Every row belongs to one group in each of 4 separate groupings. Each group adds its own fixed numbers to the row, and there is some noise. The rows also spread widely along 11 directions, which tell nothing about the answers.
Known rows, each followed by its group in each grouping:
 186 -194   24  -20 -131  154  -12  -79  -86 -243 -131   59  186   89  116   31  103  141   54  105  -67  188  -83 -247   23 -392 -278 -190  397   64 -324  297 -> (1) k_895 J k_743
-210   22 -120  102   91 -188   18   29  187 -141    3   -8   63 -122 -247  149  152 -178  -33  -10  178  -97  114 -336  -11  -37 -444  282 -230 -181   38  -91 -> (0) k_270 T k_967
 -89   92  109   -3 -296  -37  -93   41  113 -153  296 -134 -213  -52  109   98 -279   20 -197   24   60  127 -175  262   56  -78   18   29 -102  -90 -201 -128 -> (1) k_270 R k_272
 212   23   22  228 -451   18   59 -138  -48   58  -48 -168 -138  -21   38  -61  -77    1   91   73  -10  348   63  -44  158  124   37 -122   76  121  -16  -32 -> (4) k_417 R k_967
-225  -43  143 -174  666  -24   72    3 -195  -92  -54  184  386  -15  125  -55  -22   71 -116  105   61 -139   35  170 -220 -188   -8  -77  152   34  -55  156 -> (2) k_417 T k_488
 -55  -11  118  -23  358   30  146   46 -308 -120   49  200  157  104   84 -265  -92  -24  -50  199  -83 -205   56  232 -123   14  299 -121  141   19  159  133 -> (0) k_895 J k_272
 170   31  446   87  287    9   -2 -127  333   20  107  421  186  122 -196  124 -336 -271 -118 -151  -30  132  -83 -161  -65   12  -18  111  -24  277   71 -149 -> (2) k_878 R k_743
-112 -484   18  -93 -255  -45  117  156  -31   83  174 -279  216  381   40  272  324  -70 -102  199 -154  318 -123 -213  355 -419  -84 -124  178  -28  -60   81 -> (3) k_878 J k_488
 -23  304   84  221  103   46  -29  -79  111 -194   28  289  -65 -282 -131 -100 -227 -124  -91  -34  161    3  136  -48 -110  149 -209  171  -62  -22   25  -20 -> (3) k_270 R k_743
-115   -4   39   42  -91 -207 -130   24    4 -273  214  -37  -40  187   24   48  -79  -47  -88 -145  183   67 -241  152  -62 -317  114   77   -9  -64 -187 -101 -> (4) k_270 T k_743
  -8 -106   20   37  164 -148  -66  -70  102  207 -186  -57   90  -53   31  227   62   16  151 -270   50 -139  -28  -19  -86   25  -96   -7 -125  139  -26 -158 -> (4) k_270 T k_743
 -35 -141  178 -167   67 -100  -89  -12  155  503 -164 -259   28 -113  383  300 -129  211   64 -113    0   49  -35  361  -32  102  -53 -259 -115  268  -21 -235 -> (3) k_270 T k_272
 319  -65  -72  172   29  -88  -52 -130 -123   47 -114  188  168  356  -52  -92  159 -146  172 -216  -70  287    6  -53   77  -56  204  -45  171  227  -67   -2 -> (4) k_417 R k_488
  55   33 -106 -226   81  388   61   49 -250 -254   10  168  102 -105   65 -220    4  176 -217  367  -51 -184   75  -32  -66 -230  -58 -190  290  -70  -96  436 -> (3) k_878 T k_743
 218 -219 -196 -106    3  103   42  134  -39  353  -37   -6  109  327 -161   76  243 -194    2   22 -290 -170   86 -188  272  113  265 -121  -93   75  210   14 -> (3) k_878 T k_272
  23   48  -60  -93   26   48   -5   34   62  181 -121   -8  148  -88  288  148  -57   73  -55  -69  -71  363   69  151  115  -17 -260 -152  108   76 -396   -6 -> (0) k_878 R k_488
-127  -45   49   95 -345   42  143  -27 -190   92  -71 -377 -119 -212  222  -11  -68  139   84  268  -42  186   59  132  109  147   45 -220   76   16   12   51 -> (2) k_878 R k_272
 162 -299  368  144   56  -71  185 -193  -86  321  -85  -82  167   94  163 -146  154    1  101  280  -17  363  253  -28   21   -5  182 -142  220  414  447   39 -> (4) k_417 R k_488
 113   79   42   54  -59  104   20   -4  223  139    1  126   38  -60 -143  137 -199 -169 -113 -123 -102    5   29 -188  130  126 -132  -33  -84   70  -90  -43 -> (0) k_878 T k_743
-217 -217  238  136  -77 -116  138  -36   26  -77   32 -190  147 -115   85   41  184   20   -4  352  158  356  143 -222    5 -275 -313   64  187   89  174   96 -> (3) k_878 R k_743
  33   38 -361  313 -240  -62   20 -108 -126  -46 -422  -98   50 -177 -143  153  275  -36  365 -270  -33  103   72 -395   93  117 -406  -25   43  -28 -343   89 -> (0) k_878 R k_743
  94  140  299  196   10  117  168 -141 -176 -139   73  169  108  -42    3  -70 -441 -121 -127   81  -63  272 -117   96   38   75  158 -110  186  152 -102   34 -> (4) k_878 R k_967
-362 -223  -52  -34  -72 -123   53  134 -128  159    5 -416  106  -66  270  309  127  114   19    8  -15  -27 -126  187  154 -128 -110 -202  -76  -72 -258  -36 -> (3) k_270 R k_743
  10 -272   94  -16  -65  -66   28  -54  -60  210  -87 -180   78  236   55  395  -24   56  206 -363 -193 -152 -414  191   75  -73  205 -270  -42  172 -330 -151 -> (1) k_895 R k_488
 -51 -154 -167  119  195 -206   23   93 -191  222 -182  -75  113  198    6   58  124 -136  249 -249 -113  -53   16   83   59  165  233  -31 -112   18    9 -140 -> (1) k_878 J k_967
 -52   98   23 -101  316 -121 -109    4   -7 -140  -30  138   72   70  207  -62  -80   90   53  -39  132   -2  -42  310 -240 -104   25   40   19   31 -124  -88 -> (2) k_895 R k_272
 -16  115   78   17 -157  229   37  -86 -106 -435    1  115 -140 -180  -17 -146 -204  167  -21  138   41 -209 -121    9 -181 -124  -85 -107  187 -114 -144  228 -> (2) k_895 J k_743
  57   22  -15  186 -474  124   48  -83  129 -221    3  -61  -75 -134 -172   92  -53  -53  -76  134   42  193  -16 -409  181 -144 -337   -8  150  -86 -128  150 -> (3) k_895 T k_743
 251 -134  -55 -170  166  334   30  -72 -209 -268  -98  275  161  101 -151 -175  143   73  -32  162 -111 -333  -38 -263 -137 -273   21 -129  261   73  -10  422 -> (1) k_878 T k_743
 -99   49  -95    8  204  -48  -68   39  -19  242 -226  -42  206 -149  264  191 -123   11   30 -205  -27  116   45  114   75   83 -167 -191   -7   16 -359  -42 -> (2) k_270 T k_743
-105  153 -196  225 -316   22  -13  -95 -227 -406 -112 -125  -15 -157 -150  195 -156   25  102 -241  -65   55 -336  -86  104  -17 -196  -46   54 -177 -628   77 -> (1) k_878 R k_272
 330  125 -130  -27  -95   43 -236 -120  -16 -167 -224  167 -276   47   83 -317   88  208  246  -77  166  -42   92  143 -315   16   47   -9  106  119   97   41 -> (2) k_270 J k_272

New rows, each followed by its group in each grouping:
  66   11 -157   15 -170   21  -86 -137 -175 -405 -109  -38 -268    4 -246 -100  137  143  208  -93  168 -497 -219  -58 -284 -121   66   23  -54  -73   25  104 -> (1) k_270 T k_967
-143 -156 -205  -56   65  -77   12   79  -95  -27 -128 -137  -88   -6  -46 -188  526  118  153  187  115 -272  302  -58 -130  -60  -67  121  -37 -106  352  102 -> (3) k_417 J k_488
 -99 -243 -116   12 -476 -153   27   54    5    6  105 -445  -67  228   -6  395  113   -1   89 -132  -69  117 -347   -3  233 -180   22  -63 -135  -72 -296 -193 -> (4) k_878 R k_967
 189   45  284  110  386   83  153 -151 -174   70 -155  306  164   42   -7 -138 -272  -73  137  -14  -59 -139   -5  145 -181  221  309 -185   70  282  176   -6 -> (2) k_895 R k_967
 223 -124  177  -67 -343  246  113 -222   34 -103  -90  -32  -59  -60  -70  123   16  191   43   75  -73   26 -182 -170  -51 -182 -204 -222  199  216 -103  182 -> (0) k_878 R k_488
-162   -9 -261  151 -375  -66  -44   85 -149  -63  -25 -315  -67 -113  122   80   59    4    9  -20   32  164   -4   -8  216  -69  -93  -94   35 -201 -317   72 -> (1) k_270 T k_743
-356 -120  120  108 -113  -47  188   98 -124 -173  190 -181  182  -30   53   87 -107 -123 -181  282   -7  178  -42 -123  225 -242  -82  -83  154 -197 -135  143 -> (2) k_895 T k_743
 131  -52  229  -83  174  169   65  -68  151  158  -74  160  200  -80  217   44 -130   51  -80  183  -56  200  154  -25    4  -51 -204 -155  157  182  -46   72 -> (2) k_895 R k_743
 444  221 -129  -68   43   86 -238    2  231  -82  -80  392  -82   95  162 -277  -89   -4  -29  -14  105  357  254   42  -93  -43 -145  118  143   46  -72  -30 -> (1) k_895 J k_967
-100    0 -243 -116  208   -9  -21  181  168  -43  -15   75   23 -142   64 -118  292  -17 -122  323   40  -24  477 -171   48   10 -366  299  -96 -271  188   52 -> (1) k_895 J k_272
-124  122 -130  -35  106    5  -81  -18  232 -156  -39   73  -75 -215 -279  248   26   -1   -4 -279   26 -359  -74 -110  -76   64 -340  219 -308 -174 -249  -93 -> (1) k_417 R k_488
  17   -2  -67   88   24  -26   -4  148  -70  255   33    4  134  150  201   35  -63 -161  -24  -54 -124  214   70  183  248   85  184 -159   22   19 -148  -82 -> (3) k_895 R k_743
 -61  -61 -262   73 -396 -145  -23   93  -91 -116   51 -275 -227  126  -20 -127  228  -12   98   77   68   26   63    3   75  -43   25   17  -61 -184   27  -20 -> (0) k_417 J k_967
 279 -142   68   82 -176 -215 -200  -66  241   25   73   27   34  376  -71  155   50 -164   19 -179   59  353 -131 -155  106 -237  -26   79   14  186  -50 -164 -> (1) k_270 T k_272
-226   89  200   49  -79  -95   44  160  119  -96  468   -2  -73   82   66 -171 -228 -212 -405  296  134  396   86  217  123 -133  177  167   40 -101  170  -86 -> (3) k_878 T k_488
 -72 -104 -170  149  135   -6   79   52  -77   46 -200   33  257 -113   37  -49  288 -120   37  187  -35  189  405 -386  172    6 -360   16  104 -115   70  190 -> (2) k_270 J k_743
 -32   18  109    5  482   97  186  -61 -262  -57 -147  213  394  -97  128  -76 -173   -5  -74  178  -38   12   82    9  -69  -52  -58 -121  225   77  -88  146 -> (4) k_895 T k_967
  23  108   38  138  -49  -51  -11 -116  -25 -146 -147   29   -6 -163  -19  -45  -98   34   58  -25   40  117   60  -62  -71   55 -230  -25   94   64 -104   39 -> (0) k_417 J k_272
 -67 -121  -38  -50 -426  109   63   99  125  145  218 -299 -170   -6   -8  145   53  -17 -171  153 -127   32   31   -2  317   20    0  -67 -162 -132  -48  -27 -> (1) k_417 R k_488
 248    3  266   11 -237   55 -125 -165  199  -82   57   51 -269  -95   95 -209 -116  130  -14  136  211  103   50   50 -226  -99   19  -23  102  236  269   51 -> (1) k_270 T k_743
  49  -85  128 -202  -59  305   35  -33   72  -28   31   -7  139 -170   -5  223 -233  100 -249   85 -168 -133 -144 -143  111 -148 -254 -240   68   21 -335  194 -> (1) k_417 T k_743
  17   27   92 -105   15   19    1  -20  215 -191  180   63 -110  -61 -116 -165    7   -8 -211  312  184  -61  197 -116 -135 -131 -130  232  -83  -46  315   -4 -> (4) k_417 T k_967
 -58   13    1   58  -34  261  288   -7 -169  165  -74  -76   74 -270 -117  174 -182  -59  -74   86 -277 -239   18 -110  226  352  -19 -166 -139  -46  -65   43 -> (4) k_878 R k_967
-192  -56  -93   49 -125 -249  -41  185  162   35  252 -140 -107  244 -176  170    8 -273  -46 -223   16 -115 -151   24  123  -19  208  139 -282 -112   -7 -244 -> (0) k_878 T k_743
  -8   31 -276  -35 -128   -3  -77   75  -87 -127  -83  -92   96  -24  197  -21  156   71  -59  176  128  319  139  -50   90 -242 -334  -56  162 -131 -240  141 -> (3) k_270 T k_967
-111 -171   35   56  -79  -36   78  -62  -35 -142   -3 -148   96  -83  -22   46  221   56   19  192   56   38   79 -229   21 -195 -249   37   74   -7    8  127 -> (4) k_417 R k_743
-157 -108  220  137 -114   22  184  -89  -53   76  -40 -193    6 -188  -14  283 -195   29   88  -84 -105 -207 -217   25   46  110   26 -163  -66   74 -117  -93 -> (4) k_895 R k_743
 -58   98  273  190  215 -205   25  -87  -18 -242  163  173   39   36  -66 -139 -242 -162  -82   23  229  117  -51   93 -187  -76  138  179   17   79  186 -133 -> (4) k_270 T k_967
 -10  144   74  408  -45  -87  127 -103 -195 -235  -12  147  239   97 -189   83 -296 -321   25 -138 -125  326 -194 -176  252   69   13  -50  153  -32 -368    0 -> (2) k_895 R k_272
 119   -1   51  -54   14   32 -100  -54   22 -270   54  138 -154  126  -18 -138   15  108  101  -68  111 -262 -153  130 -281 -209  142   21   38   54    8   28 -> (1) k_895 R k_743
 219  -60  419   79   16  143  101 -282   -6 -302  -30  207   -1  -45 -123  -76 -200   80   57  153   92  -69 -170 -125 -292 -148  -47  -50  203  265  132  108 -> (1) k_895 R k_967
 209  100  -54 -136  110  211  -25   50 -190 -132  100  237  -44  250    2 -104 -229  -10  -42 -110 -142 -327 -245  338  -58    0  422 -178  -15   -1 -218   33 -> (1) k_895 R k_967
  45   68   75 -149 -137  320   62  -96    0 -229   11   14 -122 -325  195  -87 -109  298 -116  300   54 -134   35   73 -165 -133 -222 -104  161  -13  -97  221 -> (4) k_895 R k_743
-117  -23 -213 -231  198   25  -88  114 -100  231 -131 -135  101  -21  214  199  -43  134   -1 -291 -143 -219 -113  362   64   46   86 -227  -95  -71 -453  -32 -> (1) k_417 T k_488
 102  -93 -201  157 -314   65    7  -27  -97  424 -291 -312 -148 -218  240   16  177  105  250   -6 -106   68  269   50  200  321  -11 -258  -50   76    6   16 -> (1) k_270 R k_743
-146 -152 -296  101 -227  -14  178   46 -241  233 -245 -415   84 -192   50  164  238   16  114  147 -179   50  150 -212  326  200 -115 -137  -19 -116  -55   82 -> (4) k_878 T k_272
  28   75 -181  240   10 -150   23  -51 -310   75 -216  -80  -97   41   35 -108   29  -16  342 -238  -56 -159  -45  275  -34  303  410  -73  -80   42   -7 -128 -> (4) k_895 R k_272
 -24  125  161  187  262  -46   52 -137  149 -154  -60  230   20 -247 -274   64 -114 -143   18  -79  132 -193   53 -215 -167  171 -287  258 -201   35  128 -108 -> (1) k_270 R k_967
